The rows of a group lie close to one hidden flat surface of 9 dimensions, which may be shifted away from zero. Surfaces can cross.
Some rows, each with its group after it:
[ -8  -5 -18  -3  10  24  17  14  -3   1  -8   5  24  -5   1  17   5] -> rebe
[  9  19  50   6  27 -10 -19 -15   6  -3  12   0   1  20   1 -28  -6] -> rebe
[ 14  -5 -26   0  -2   3 -10   2  12  11 -12  30   2 -22  19 -37  10] -> rebe
[ -5 -14   2  14  10   1   1   6 -13  -2   8   3   6   6 -15  10   4] -> sira
[ 14 -13 -51  13  19  -1  -2  22 -14   7 -14  19  -3 -30  -4  -2  30] -> sira
[  5 -25   8  19   0 -24  -8  -5 -11  -1  16   9  25  10 -13 -15 -12] -> sira
[  0 -14  15  20  21  12 -25 -20   2  12  21  29 -21   1 -22  -9  24] -> reto
[ -5  15 -23   0 -50  -3 -11  10  -9 -19   7  13 -33 -50  28 -42   3] -> ped
[-10   0  20  10 -29 -10  -1  -6 -15 -17  21 -10 -30   1 -12  -3  -7] -> sira
[ -2  -5   9   8   1 -11 -17   8  -4   2   9  -1 -25  -5  -2 -10   7] -> sira
[ 17  -4 -18   4   6 -24  18   6 -27 -23   9 -19  21 -21 -18  -6  -1] -> rebe
[ -1 -10  13  25  48  12 -20   9  -9  -3  13  12  17  22 -24   8  21] -> sira
[-24 -14 -22 -11  -4   7 -26  19   5   4  16  -7   9 -18   2  25  13] -> ped
[ -8  23  15   2 -28  19  44 -26 -22 -10  -1   2 -32 -14  -4  16  -9] -> ped
[ 17  -2 -30 -10 -22 -14  14  19  -3 -18 -11  -6   7 -28  16 -44  -3] -> sira
[-10  14 -15   4  -7  23  20 -26  -8  11  -8  11  -1   3  -7  58   0] -> ped
[ -2 -16   0  -1   1  12  -3 -12  11   1   7   3   8  16 -16   7   4] -> ped
[ 16  20  15   7  -2 -31 -12 -13  -4  -9   0  -8   5  13   5 -16 -16] -> ped
[-25  -7  26 -20   0  32  22  25  12  -5  -1 -10  27  13  17  -3 -14] -> sira
[ 22  -8  -6  -3  22  -4 -15  -3  19  11 -10  12  -4   1   0 -32  16] -> reto
[  3 -15  30   8  16 -31 -21  13  -4   9  15  -1 -16  -7   0 -29   0] -> rebe
[ 10 -10 -42  -2  -5   8  -4  -2  -7 -23  16   8  21 -36 -11 -24  19] -> ped
[  1  10   3   1   2  12 -15  -4   9  -9   2  -3 -16  14  -6   0  13] -> reto
[ -3   6  -9 -10 -31   9 -10  -3  15  -6   0  10 -14 -16  20 -32   0] -> rebe
[  7 -15   0  19   0   1 -13  -2  -5  -7  11  24  -7  -4  -8 -37  10] -> ped
[  3  30  17  24  -3   3  22   9 -30 -11 -13  18 -12  -9  20 -17  -9] -> reto
[-19  -9 -11  -8   3   6 -19  30   0   5  11   6   8 -32  19  -5  10] -> reto
[ 12  -3  -7   1  -7 -15  -5  -9  10  -4  -7  -8  21  27  -2  -1 -14] -> rebe
[ -2   0  21  12  16  26   8 -30   9  31  -9  35 -18  16  -6  15   5] -> ped
[  2  16  11 -15  18 -16 -11   8  -4   3  12 -10   3 -38  16 -16   3] -> ped
[ 19  12   4  26  13  -2   9 -18 -19 -19   1  10   7  16 -22  -7   2] -> sira
[ -8 -25  -9 -14 -13 -18  -1  32   7   5  -6 -18   6  -2  12  -4 -10] -> rebe
[-17 -20   6  -4  -8  -3  -9  10   3   1  14 -10  14   7  -3  10  -8] -> sira
[-10   4   2  -3 -13   3  -2   8  -5  -7  11   1  -7 -21  11  -9  -1] -> reto
[ -1   1  15  18  16  -1 -17   5 -10  -2  13  15  -7  -5  -1 -19  10] -> reto
[ -8  20   4  17  -3  19  12   4 -20 -16  -3   2 -13   9  -5  19   5] -> reto
[  4 -22 -17  20  13  -8  17  13 -27   4  -2  11   5 -12 -16  11   8] -> rebe
[-14   6  -7 -15 -14   5  -6 -16   5  -7  16 -15  17  -6  -4  29  -5] -> reto
[ -5  14  21 -10  -7  -3  -5  -5   8   4   1  -5 -11  -3  15  -9  -9] -> reto
[ -6  22  12  33  18 -10 -35 -11 -16  19   7  31 -17  -3   7  20   8] -> ped
[ -5  -8  -2  15  -7   2  -3   8 -16  -5   9  13 -25 -15  -6 -11  12] -> sira
[-12 -18 -14  34  -4  30 -20 -10  -5  11   8  52 -19   3 -10   3  22] -> rebe
[  2 -16 -19  14 -23   2  31  14 -18   2 -17  18 -12 -10   5 -10  -5] -> rebe
[  2 -21 -11  -2   4   3  24  11  -8   4  -4  -2  -3 -13 -10   3   5] -> reto

New rows, each followed by its group:
[  2  18  17   6 -14   2  23  14 -16 -34  -7 -29 -30  23  -9  -9  -3] -> reto
[ -1   8  -6  28   4   4 -12 -10 -19   3   5  30 -11  -8  -4   8  10] -> ped
[ 10  19  10  22  25 -26 -31  -2 -14   6   7  15   2 -10   7  -7   4] -> ped
[ 18   3 -20  16  -7  -5  -8 -20 -11  -7   8  27 -14 -28  -6 -31  14] -> rebe
[-14 -20   1  -1  -7  -1   5  25  -4  14  -3   4 -16 -14  11  -3   0] -> rebe
[  8  17  20  -3  16 -11   5  36   4   7 -28  -7 -12  10  33 -28  -7] -> reto
[-7  2  8  8 19 19  4 11 -7  0 -1  2 -8  9 -8 15 12] -> sira
[ -4  14 -20 -13  13  24 -17  23  24  -6 -23 -21  -6  34   1  29  22] -> reto
[-13  19  22  44 -27  -9 -18  -2 -30   0   6  36 -56  -6  14 -13  -3] -> ped
[  4  31  19 -11  11  14   7 -15   3 -16   5  -7  15  -1   6 -12  -4] -> rebe
[ 27  -2   4  15 -14 -16   2 -26  -1 -28   4   1  11  27 -19 -39 -12] -> ped
[ 16  -7 -26  23   7   4   1 -38  -5   6  -4  33  35  16 -20  18  -1] -> sira
[ -6   8  31  -5  14   6   5  -2  16  16 -12  -2   8  30  12   9 -14] -> rebe
[ -9   0  -3  14   1   3  -4  12 -12  19  -4  26 -21 -25  17  -3   7] -> ped
[  3   8  -4  12   9   3  -1  -1 -12 -13   3  -7  -9   8 -18  17  13] -> sira
[ 11  -5 -47   0  -6  -1 -15 -20   0   3   6  15   6 -27 -11   6  18] -> rebe
[  4  26  -4 -10   5  16  -2   3   8 -12 -10 -12 -20   2   2   2  16] -> sira
[ -3  -3   8  29  34  19  37  12 -43 -12   7  11  17  -5 -24  17   9] -> rebe
[ -2  -4  -6  14  10   8 -20 -16  -6  -7  21  14   9   0 -21  10  15] -> ped
[-12   0  41 -10 -17 -13  29  19  -1   9 -15 -20 -24  12  20  -5 -29] -> rebe
[ 11   5 -14   1  13 -17  -7  -4   1   2  -4  -5  27   5  -3  13  -3] -> ped
[ 28   7 -14  19   9 -20 -32 -24   0 -18  12  13  12   6 -15 -32  10] -> sira
[ -9  -2  -5  -6 -27   8  14 -11   6  15  -8  11 -13  -6  12   9 -10] -> sira
[ 15  -2 -11  13  11 -13 -11   4   2  18 -15  26   4  -5  14 -19   2] -> ped
[ -4   4  22  12   4   5   6  -8 -10 -16  11  -8   5  24 -18   9  -6] -> sira
[ -8 -10  14 -30  -3  11  -4 -16  37  27  -5 -15 -26  15  -3  21   3] -> reto
[  8   9 -54  -4  -9  40  -3   1  14  -5 -22  22 -19 -13   5  -5  33] -> reto
[ 10 -26   3 -14   9 -12   3 -32  14  14  14 -10  13   4 -28  11  -3] -> reto
[ -5  14  13  16   8  18 -24   9   1 -16   6   4 -34  18  -8 -10  22] -> reto
[ -5  -8   4   1  17  -5  14  34 -11  -1  -8 -15   7   5  -1  10   0] -> reto
[  8   9 -19   6  -8  43  23 -17   2 -11 -11  39  23  -6  10 -28   3] -> sira
[-29  -6  20 -20 -25  13 -17  -9  15  16  26   6 -28 -33  16  -3   0] -> reto
[  2  27 -13   5   7  -9 -25 -14  -7   3   7  10   6 -22   9  15   8] -> ped
[  4  18  -3  15   1 -10  -7 -14 -18  -6   6   7   2  -5  -5  12   0] -> ped
[ 16 -11  -9  22  26 -35 -26   9 -14  11   3   3 -22  -3 -17   4  19] -> sira
[-23 -14   6   6 -45  15   8  -5  -9 -14  22  13 -12 -15   1 -16 -10] -> sira
[ -1   6  13   6  56  17  21  36 -10  14 -24 -12  -8  20  -6  36  19] -> sira
[-11  -2  23  -5   9  -4  -8  27   2 -11   5 -29 -12  19  -4   4   1] -> reto
[ 11  14  -8  11 -19  -6  12 -16 -16 -20  -1  -2 -18  -3 -11  -4  -1] -> sira
[-26 -41 -14   5 -15  21  30  26  -9  28  -7  30   2 -26  15   9  -4] -> sira
[ -2  16 -22  10 -38 -13 -16  -7  -3  -5 -11   7  -9   7  15  11 -11] -> ped
[ -5   5 -20 -18  -9  22  13   0  16  12 -19   2   1  -3  15  16   1] -> sira
[ -7  15  -3  -6  -6   7 -28   5   9  -9   8   1  -2  -8  13 -13   7] -> reto
[-16  16  20 -26 -12  15  16  24  12   0 -14 -26 -32  -1  22   2  -4] -> sira
[ 12  -3 -22  14  -9  -8  11 -20 -11  -5  -4   8  14   4 -16  13  -5] -> sira
[  7  12  35  20  33  -4  -7 -20 -13   8  14  16  -7   1 -11  -3   4] -> ped
[  5  17   0  19 -16  18  25 -19 -25 -39   8   2   0   8 -22  -2   0] -> sira
[-14  -1  11  -8   4   0 -28   1   3 -10  31 -15   1  -8 -10   4   8] -> rebe
[  9 -25 -21  24 -17  -3 -14   9   5   0 -12  32   6  18   4 -31  -1] -> rebe
[  7 -16   8  -7  12   2   6 -26  14  21   0   4 -11   8 -18   8   5] -> reto
[ -5  17  18  11  13  13  -9 -13  -2  -1   4   1  -7  27 -11  29   4] -> reto
[  4  -4 -25  -1   5  17 -11 -29  10  10   7  22   9 -12 -11  13  16] -> reto
[  3  10 -18  -8 -13  21  -9 -14  19  15 -11  35 -17 -26  25 -24  12] -> rebe
[ -6   5   1  -2  16  27  14  36  10  15 -37  -3 -37  21  12  14  17] -> reto
[-20   1   4 -21 -10  -4  28  12 -20 -14  18 -44  -1 -24 -12  40  -6] -> rebe
[-32 -11  -8 -21 -22  21 -16  35   9 -14  21 -12  -4 -30  15 -12  10] -> rebe
[ -6 -19  -1   2 -11  -7  -3  13  -3   1   6   3   1 -10   4 -15  -4] -> sira
[  5  -3 -31 -25 -21  -7 -13  -2  23  -9  -1 -14  31  -5  11  -9  -7] -> sira
[ -6 -22   3  -5   6  -1  30  15 -12  16  -3  -4  -1 -14  -4  12  -4] -> reto
[  3  15  -4  -5  20  -7 -28  26  12  -2  -9  -7  20   7  22 -12   4] -> reto
[ 28  -3 -25  13  19  -5  -1   9  -4 -12 -12  14   7  -5  -6 -38  19] -> reto
[-11  -9  -4  -3  -9   2  15  -1 -16 -14  16 -18  11  -6 -19  27  -4] -> reto
[ -8  15  10  -2   8  28  12   4  -2 -23   3 -13  13  18  -9   9   4] -> sira
[  6  13  21  10   5 -10 -12 -12   6  21 -11  20 -16   8  15  -8  -7] -> ped
[ 24  11 -19  16   7  -4  11 -12 -18 -34   0  -6  29  13 -24  -5   2] -> sira
[ 22   0 -44 -19   5  -1  18 -44  14   7 -14  -8  50   6 -20  41  -6] -> reto
